There are 4 ways to turn a row about zero (a turn may also mirror it). The second row of each pair is the first, turned, with some noise. The first 36 pairs use one turn. New pairs use 3 turns, one after the other, and a turn may come again.
In the rows, 128 means zero.
Some pairs, each with its turns in order after it:
[ 62  76 152 173  88 122 154 130]
[ 87 121 144  95 169  93  67  82]	bobe

[124 114  84  97 151 137 111 148]
[139 179 149 117 145  95 134 119]	fav

[153 125 125 169  92  90 163 160]
[108 141 128 181 142 128  74 155]	kedu

[ 98 124 147 149 135 172 126  82]
[ 81 156 150  90 147 129 151 122]	bobe

[163 111 123 171  98  56 130  88]
[143  97 155  98 114 161  54 169]	bobe

[147 134 117 148 107 160  78 119]
[119 130 191 137 104 133 149 126]	bobe

[202 123 146 193  81 127 115 150]
[149 111 107  57  64 125  76 145]	rak

[ 95 142 115 114 150 166  98 162]
[134 142 163 116 129  89 101  86]	fav

[161  42 179 118 116 104  64 148]
[181 146  79 159 204 151  70 146]	fav

[173 104 158 127 109 116 117  97]
[ 93 121 135 115  85 109  95 112]	rak

[165 190 123 108 141 161 109 135]
[131 128 115 107  78  68 103 139]	fav

[ 94 126 135 143 103 105 110 184]
[177 127 138 130 126 159 119  77]	fav

[113 193 132 165 151 131 186 142]
[156 143  63 116 190 146 110 128]	rak

[172 152 151 161 136 159 129 189]
[164 115 155 135 198 115  86 136]	kedu

[ 87  89 126 130  95 169  73 181]
[119  99 176 152 133  83 149  54]	bobe

[110 115 139 176 119 139 179 147]
[125  92  84  99 145 166 134 138]	rak

[127 142 102 163 126 154 145 169]
[153 117 155 154 102 101 152 106]	fav

[ 74 142 166  82  48 128 169 130]
[ 72 102 106 183 212 126 105 120]	bobe

[152 166 122 152 115 116 114 137]
[153 124 125 134  81 133 122 142]	fav

[122 191 129 137 111 135 130  97]
[108 151 148 145 148 124 135 187]	bobe

[104 121 135 123 120  99 189 176]
[121 127 124  90 166 189 145 107]	rak

[ 98 141 127 105 145 175 166 155]
[158 157 167 135 149 112 178 133]	kedu

[152 157  78 113 117 111 112 117]
[145 165 138  99  93 119 139 163]	fav

[ 84 100 160 159 134 120 165 141]
[102  84 117 116 164 175 126 141]	rak

[162 107 181  90 159 135 178  91]
[ 75 103 113 129 147 103 109  53]	rak

[138 116 113 136 132 105 112 103]
[119 134 132 153 102 138 111 130]	rak

[150  85  76 106 121 144  93  96]
[133 168  76  78 105 139 120 103]	kedu

[140  85 132  81 135 118 122 133]
[131 158 101 117 176 122 129 132]	fav

[136 123 144 122 184 120 156 151]
[146 106 132 135 164 143 110  83]	rak

[100 112 168 111  82 125 144 115]
[ 87 131 136 149 133 176 159 128]	kedu

[100 112 138 125 134 110  89  98]
[105  98 100 105 106 138 151 134]	kedu

[152 137 156 129 121 140 129 178]
[162 154 132 168 140 138 126  99]	bobe

[114 146  81  76 105 149 147 117]
[ 76 107  95 171 114 116 148 149]	bobe

[ 98 159 165 178 120 139  72 113]
[ 91  69 149  80 149 129 126 160]	kedu

[146 113 152 155 147 124 103 143]
[145  94 107 121 151 137 110 149]	kedu

[143  99 110 151 123 108 116 168]
[126 139  86 142 151 113  99 148]	kedu

New pairs, each followed by its turns in order:
[185  67 119 181 163  78 133 160]
[185  81  49 147 171 104 118 118]	rak fav kedu

[126 120 116  87 132 122  78 124]
[131 123 150 126 125 161 179 142]	kedu bobe rak

[110  87 113 130  97 131 120 124]
[137 154  92 126 126 102 140 109]	fav bobe rak

[130 133 152  89  87 134  67 114]
[113 159 120  80 131  86  77 129]	kedu rak bobe

[181 122 132 129 148  90 112 124]
[125 145 109 103 119 146 187 118]	rak kedu kedu

[ 55  90 114 152  82 148  87 107]
[121  87 137 133 133  94 182  48]	rak rak rak

[102 156 115  93 132 134 154 139]
[152 136 141 165 140 113 149 150]	kedu rak rak

[ 64 145 148 131 145 117 151 182]
[173 149 114  56 137 140 149 118]	kedu rak kedu

[108 135 141 124 125 135 116 127]
[138 131 120 141 127 126 115 143]	rak kedu kedu

[102 123 162 192 133  97  81 112]
[165 166 116  96  89 182 103 155]	bobe kedu kedu

[112 118 127 106 148 137 110 105]
[118 148 153 132 100 129 140 128]	kedu rak kedu

[ 89 151 153  83 158 102 159 140]
[152 152 176 155 131  82 133 161]	kedu bobe rak

[163 116 146 125 143  81  81 133]
[171 129 133 174 105 156 100 148]	fav rak bobe

[ 97 131  94 142 153 102  70 190]
[157  73 146 157 109  74  88  98]	rak kedu rak

[174 131 157  86 124 118  96 153]
[107 130 136 103 114 166  75  94]	rak rak fav

[125 154 165 173 141 147 152  91]
[163 134  84 121 140 162 105  92]	bobe bobe rak

[127 128 145 202 142  85 118 124]
[158 168 149 107 103 176 146 163]	kedu fav bobe

[131 114 175 135 144 194  65 165]
[141 156 144 220 124 159 147 164]	bobe rak rak

[155 170  50 120  97 174 176 138]
[110 168 106  58 147 178 176  92]	rak fav rak

[201 157 105 141 132 131 152 100]
[173 148 150 102 137  64 123 156]	fav kedu bobe

[155 127 143 187 123 118  59 176]
[106  68 120 184 149 109 123 186]	rak bobe fav

[141 162 112 115 127 138  97 100]
[115 166 153 114 110 150 143 137]	kedu kedu kedu

[110 129 143 150 104  94 161 127]
[150 114 107 170 119 137 141 156]	fav fav kedu

[106 125 131 106 106 134  80 119]
[158  95 140 135 114 112 153 160]	fav fav bobe

[125 107 118  66 110 142 163 132]
[147 127 138 114  86 116 114  70]	kedu bobe fav

[132 122 158  91 179  72 129 123]
[143 127  98 117 203 105 148 114]	rak kedu fav

[141 118  89 102 108 118 102  94]
[108 103 146  77 135 131 144 150]	bobe bobe bobe

[157 138 130  94 109 110 140  95]
[103 166 107 133 136 123 113  93]	fav fav rak

[102 152 116 131 170 193 162 161]
[138  97 169 128 194 122  79 127]	bobe kedu bobe

[111  49 146 133 138 138  84 127]
[123  61 147 103 139  90 163 158]	bobe kedu fav

[106 145 144 116  96 147  36 130]
[119 162 110 187 103 101  95 187]	rak bobe fav

[112 174 155  62 158 163 147  97]
[152 216 122 140 116 171 133 156]	bobe bobe rak

[111 158 103 137 160 130 148 177]
[140  86 180 113 141 110 116 134]	bobe kedu bobe

[ 98 128 164 100  97 140 122 110]
[133 108 111 166 135 166 150 114]	kedu rak rak

[113 172 156 142 163 151 114 146]
[137 145 140 146 129 139 177  83]	fav fav bobe

[119  94 109 109 114 158 121 118]
[131 130 130 121 165 156 114 159]	kedu kedu bobe

[136  98 106  80 103 101 130 138]
[119 114  91 132 108 152 116 177]	fav kedu fav

[176  27 107  97 200 135 137 149]
[136  90 160  71  91 188 216 117]	bobe rak fav

[ 99 100 115 143 114  52 173 122]
[180 135 112 124 130  57 156  98]	kedu rak fav

[123 116 174 131 101 133 148 152]
[117 147 131  96 157 122 146  95]	bobe bobe rak

[114 123  92 132 136  67 109 161]
[160  74 144 135 108  80 121 119]	kedu rak fav

[ 91 135 168 176 113 142 140 113]
[193 126 143 151 126 110 113 158]	kedu kedu kedu

